There are 2 nested groupings, the coarsest first. Each group lies inside one group of the grouping before and may be the whole of it. The rows also spread widely along 4 directions, which tell nothing about the answers.
Some rows, each with its group in each grouping after it:
[ 27  11 -20 -13  -6  17   0 -15 -42  -7  -4  21  11 -43  -6  28 -13   1
 -44   7 -21  11  46  24  -5  18 -32]  dipe q672
[  2  -2 -18 -24   8  18   4 -15 -61 -12   3  14  14 -34  -1  27 -17 -15
 -38  18  -7   5  13  29  -4  29 -33]  dipe q27
[ 36  14 -17 -27 -15  -9  -1  -5 -42  15  -3  14  -4 -37  19  42 -11  -5
 -18   5  -9   5  30  16 -11  27 -13]  fus q158
[ 40 -10 -34  -2 -11  12  11 -28 -45 -22  -8  24   2 -41  -3  36  23  -2
 -50  -6 -46  -6  37  30  11  57 -34]  fus q964
[ 22   6 -24  -9  -1  20  11 -32 -50 -25   2  18  14 -28 -13  26   6   1
 -38   1 -25   4  28  33   0  35 -29]  dipe q324
[ 14   4  -6 -27  -4  10 -13 -16 -42 -14  -5  10  19 -43   0  19  -5  -2
 -34  13 -24  11  17  10   4  20 -45]  babi q643
[  6 -14 -22 -24  -5  21  -4 -22 -66 -24   7  11   8 -26 -12  33   3 -10
 -40   2 -24  -5   4  39  19  33 -48]  fus q154
[ 51  -4 -30 -26   1  -3   0 -11 -28   1  -4  15  13 -50  19  19 -12  -3
 -34  21 -30   3  64  10 -28  21 -16]  dipe q747
[ 25  -7 -15 -33   3   2 -19  -5 -29  -8   9   3  13 -44   0  22  -5 -15
 -34  26 -24   6  31  10  -5  13 -53]  babi q228
[ 28   9 -23 -17 -21  -4   1 -12 -38  -2  -3  11   2 -31   4  45   1  -4
 -30   0 -21   9  36  22  -3  32 -22]  fus q158
[ 17   3 -20 -24   0  16   5 -18 -48 -14  -4  22   7 -39   1  19 -11 -12
 -40   4 -17   2  23  25  -9  32 -19]  dipe q747
[ 11  -2 -13 -29  22  27   5 -28 -66 -15  -2   8  25 -27   7  19  -2 -25
 -39  11 -15   1  14  36  -5  25 -35]  dipe q324
[ 49  16  -8 -23  -6 -14 -12  -7 -19  23 -16  13   1 -54  15  26 -26  -5
 -15  29  -9   2  46   8 -24  12 -20]  babi q228
[ 33  -7 -29 -26 -15  -1  -2 -11 -38  -8   3   2   5 -36   5  37   7  -8
 -39   2 -35   0  37  22   2  34 -26]  fus q158
[ 23  -3 -10 -15  -3  12 -14 -14 -30  -7  -9  14   8 -44  -4  21  -5 -12
 -30  11 -19   3  15  18  -5  24 -40]  babi q228
[ 42   8 -11 -20  -9   0  -8 -20 -35  -4 -12  12  11 -56   7  20  -9   0
 -28  12 -26   8  34   5 -13  20 -31]  babi q643
[ 36 -18 -32   1   1  24  19 -40 -51 -45   0  16  20 -34 -11  21  18  -5
 -55  -5 -50 -16  38  44   8  49 -34]  dipe q324

New rows, each followed by its group in each grouping:
[ 36   4  -4 -27   9   3  -8  -9 -49  -3 -18   9  12 -56  19  12 -14 -15
 -31  27 -16  -1  27   4 -13  16 -33]  babi q643
[ 36   3  -4 -31   7   0 -14  -3 -32  13  -8   6   7 -50  14  16 -19 -19
 -22  32  -7  -2  16  10 -21  13 -31]  babi q228
[ 20  -8 -35  -8 -11   7   8 -25 -41 -29   8  24  14 -32 -17  27   0   5
 -44   3 -41   1  46  37   3  36 -32]  dipe q27
[ 44  20 -10   3 -23  -3  -8 -18 -23  -4 -12  29  -6 -37 -17  32  -7  17
 -20   2 -27   8  29  22  -6  29 -32]  babi q228
[ 30 -10 -31 -20 -20  12 -11 -24 -51 -22   7  13  -3 -29  -8  35   7   4
 -38  -3 -43   2  35  32  12  36 -44]  fus q154
[ 14  -1 -26 -26  15   7   7 -17 -52 -11   3  23  17 -37   4  21 -16 -13
 -39  16 -17   3  32  29 -14  29 -26]  dipe q27
[ 27   7 -28  -3  -5  19  14 -32 -47 -20   0  24  22 -32 -10  28   0   7
 -34   0 -32   4  33  37  -3  36 -24]  dipe q324
[ 23   9 -22 -18 -24  11  -6 -24 -49  -8   5  12  -3 -25 -20  45   0  12
 -31  -4 -25  11  17  35  13  37 -40]  fus q154
[ 37 -29 -39 -13  -9  11   0 -30 -52 -31   0   8   6 -39  -6  26  16  -8
 -45  -1 -51 -19  40  35  15  44 -37]  fus q154
[ 16 -22 -20 -50  22   9 -15  -7 -63  -2   7  -8  13 -44  21  24  -6 -31
 -30  28 -13  -8  25  26  -9  19 -41]  fus q154
[ 27 -13 -25 -25  -2   5 -10 -17 -51  -9   5   6   5 -39   1  24   0  -9
 -32   9 -28  -5  32  26   0  30 -37]  fus q154
[-10  10 -16 -26  13  22   3 -15 -63 -17  -1  22  17 -28 -10  31 -19 -11
 -37  10  -6   8   4  40   0  30 -34]  dipe q27
[ 19   3 -15 -17 -15  17  10 -24 -53  -4 -18  15   4 -25   4  34   6 -12
 -30 -10 -15  -4   6  27   6  45 -22]  fus q158
[ 30  24 -10 -14   9   3   6 -27 -50   9 -13  23   9 -37   6  28 -20  -2
 -25  15   1   5  29  25 -20  23  -8]  dipe q324
[ 25   3 -35   2 -13   9  14 -28 -37 -25  -6  35   3 -32 -17  28  -7   8
 -39  -3 -38   0  43  37  -2  41 -24]  dipe q27
[ 13  10 -19 -24   4  10  -3 -20 -49 -13  19  12  20 -28 -15  37 -11   6
 -42  12 -19  18  24  34  -4  12 -40]  dipe q324
[ 30  24 -24  -8 -16  -1   0 -23 -35  -7  13  24  12 -26 -16  42 -10  17
 -32   3 -22  21  41  33  -7  19 -30]  dipe q324
[ 31  -6 -21 -23  -8  -4 -14 -10 -23  -8   7   9  11 -47  -5  20  -5  -8
 -30  17 -30   7  33  16  -2  19 -48]  babi q228
[ 37  -1 -27 -16   3   9   7 -19 -41  -7  -8  16  15 -50  11  17  -6 -13
 -41  15 -30   1  55  18 -11  20 -31]  dipe q672
[ 27   0 -17 -12 -14   3 -14 -12 -27 -15   0  16   5 -38 -18  27   2  -5
 -35   4 -35   7  28  22   8  30 -53]  babi q228
[ 20 -45 -36 -33  -3  14   2 -16 -59 -39  12 -10  26 -41  13  18  29 -33
 -54  -2 -48 -14  35  21  17  36 -49]  fus q158
[ 35  -3 -14 -21   1   0 -13  -8 -24  -6  -5  13   6 -48   1  25  -9  -6
 -29  17 -26   4  33  15 -10  21 -36]  babi q228
[ 33   0 -23 -21  -5   9   2 -20 -52  -7  -6  16  -2 -33   0  33  -2   3
 -36   8 -29  -8  29  29   0  42 -28]  fus q154
[ 24  -1 -18 -17  -4  16  -1 -24 -61  -4 -14  13  -2 -34   4  29  -7  -8
 -26   6 -14  -6  17  30   3  37 -24]  fus q154
[ 18  26 -14  -6  -7   8  16 -25 -52  -5 -17  38   2 -31  -8  31 -19   8
 -34   6  -9   7  26  33 -13  42 -14]  dipe q27
[ 20   5 -22 -18 -27   2 -22  -7 -21 -20  19  13   7 -32 -30  39  -1  11
 -35   3 -39  23  28  25  12  18 -62]  babi q228
[ 30  22 -22 -19  -8  -6  -5 -16 -33  -7  18  15  17 -29  -7  37 -17  15
 -32  14 -24  32  49  27 -14   6 -33]  dipe q324
[ 52 -29 -30 -23   2   4   5 -23 -45 -13 -12   2   0 -51  23  17   6 -16
 -36  15 -38 -28  50  21  -4  38 -22]  fus q154
[ 10  -1 -20 -25   4  32   1 -23 -57 -16   1  19  10 -33  -1  21  -8 -13
 -45   5 -14   2  13  25  -2  28 -31]  dipe q747
[ 23  27 -13 -17   4  -2   5 -13 -50  11 -18  25   0 -36   8  30 -35   3
 -26  20   5  12  28  29 -26  23  -6]  dipe q27
[ 51  24 -19   3  -5  -2  15 -31 -33  -2 -23  33   0 -39   9  22  -8   9
 -27   8 -18  -2  59  30 -28  34   2]  dipe q324
[ 21  15 -21 -12  -2  11   8 -17 -45   3 -11  24   9 -44  -1  26 -18  -5
 -39   4 -12  11  39  17 -10  25 -23]  dipe q672
[ 24 -25 -36 -23   3  20   5 -24 -49 -37   8  13  16 -39   2  13  14 -22
 -58  -1 -52 -10  41  31   2  40 -38]  dipe q747
[ 21   2 -17 -18  -1  17   6 -23 -60 -10  -3  19  -4 -30  -4  39   5 -11
 -42   4 -21   3  10  35  13  47 -41]  fus q964
[  8  13  -5 -33   4  11 -20  -2 -41   5   3   7  12 -35  -3  25 -18 -18
 -22  23  -6  12   5  13  -3  12 -48]  babi q228
[ 31  21 -11  -5 -27  10  -4 -29 -33 -15 -14  27   3 -42 -13  30  -7  16
 -32  -5 -30  13  26  14   9  32 -32]  babi q643
[ 17  31  -4 -32 -10 -11 -23  -2 -37  10   5   9   9 -45  -1  37 -28   6
 -23  22 -10  36  24   3  -7   4 -38]  babi q643
[ 61  13 -19  -4 -17 -12 -11  -9 -11   5 -18  28  -5 -50   2  23 -17   8
 -22  12 -25   4  49  11 -17  29 -20]  babi q228
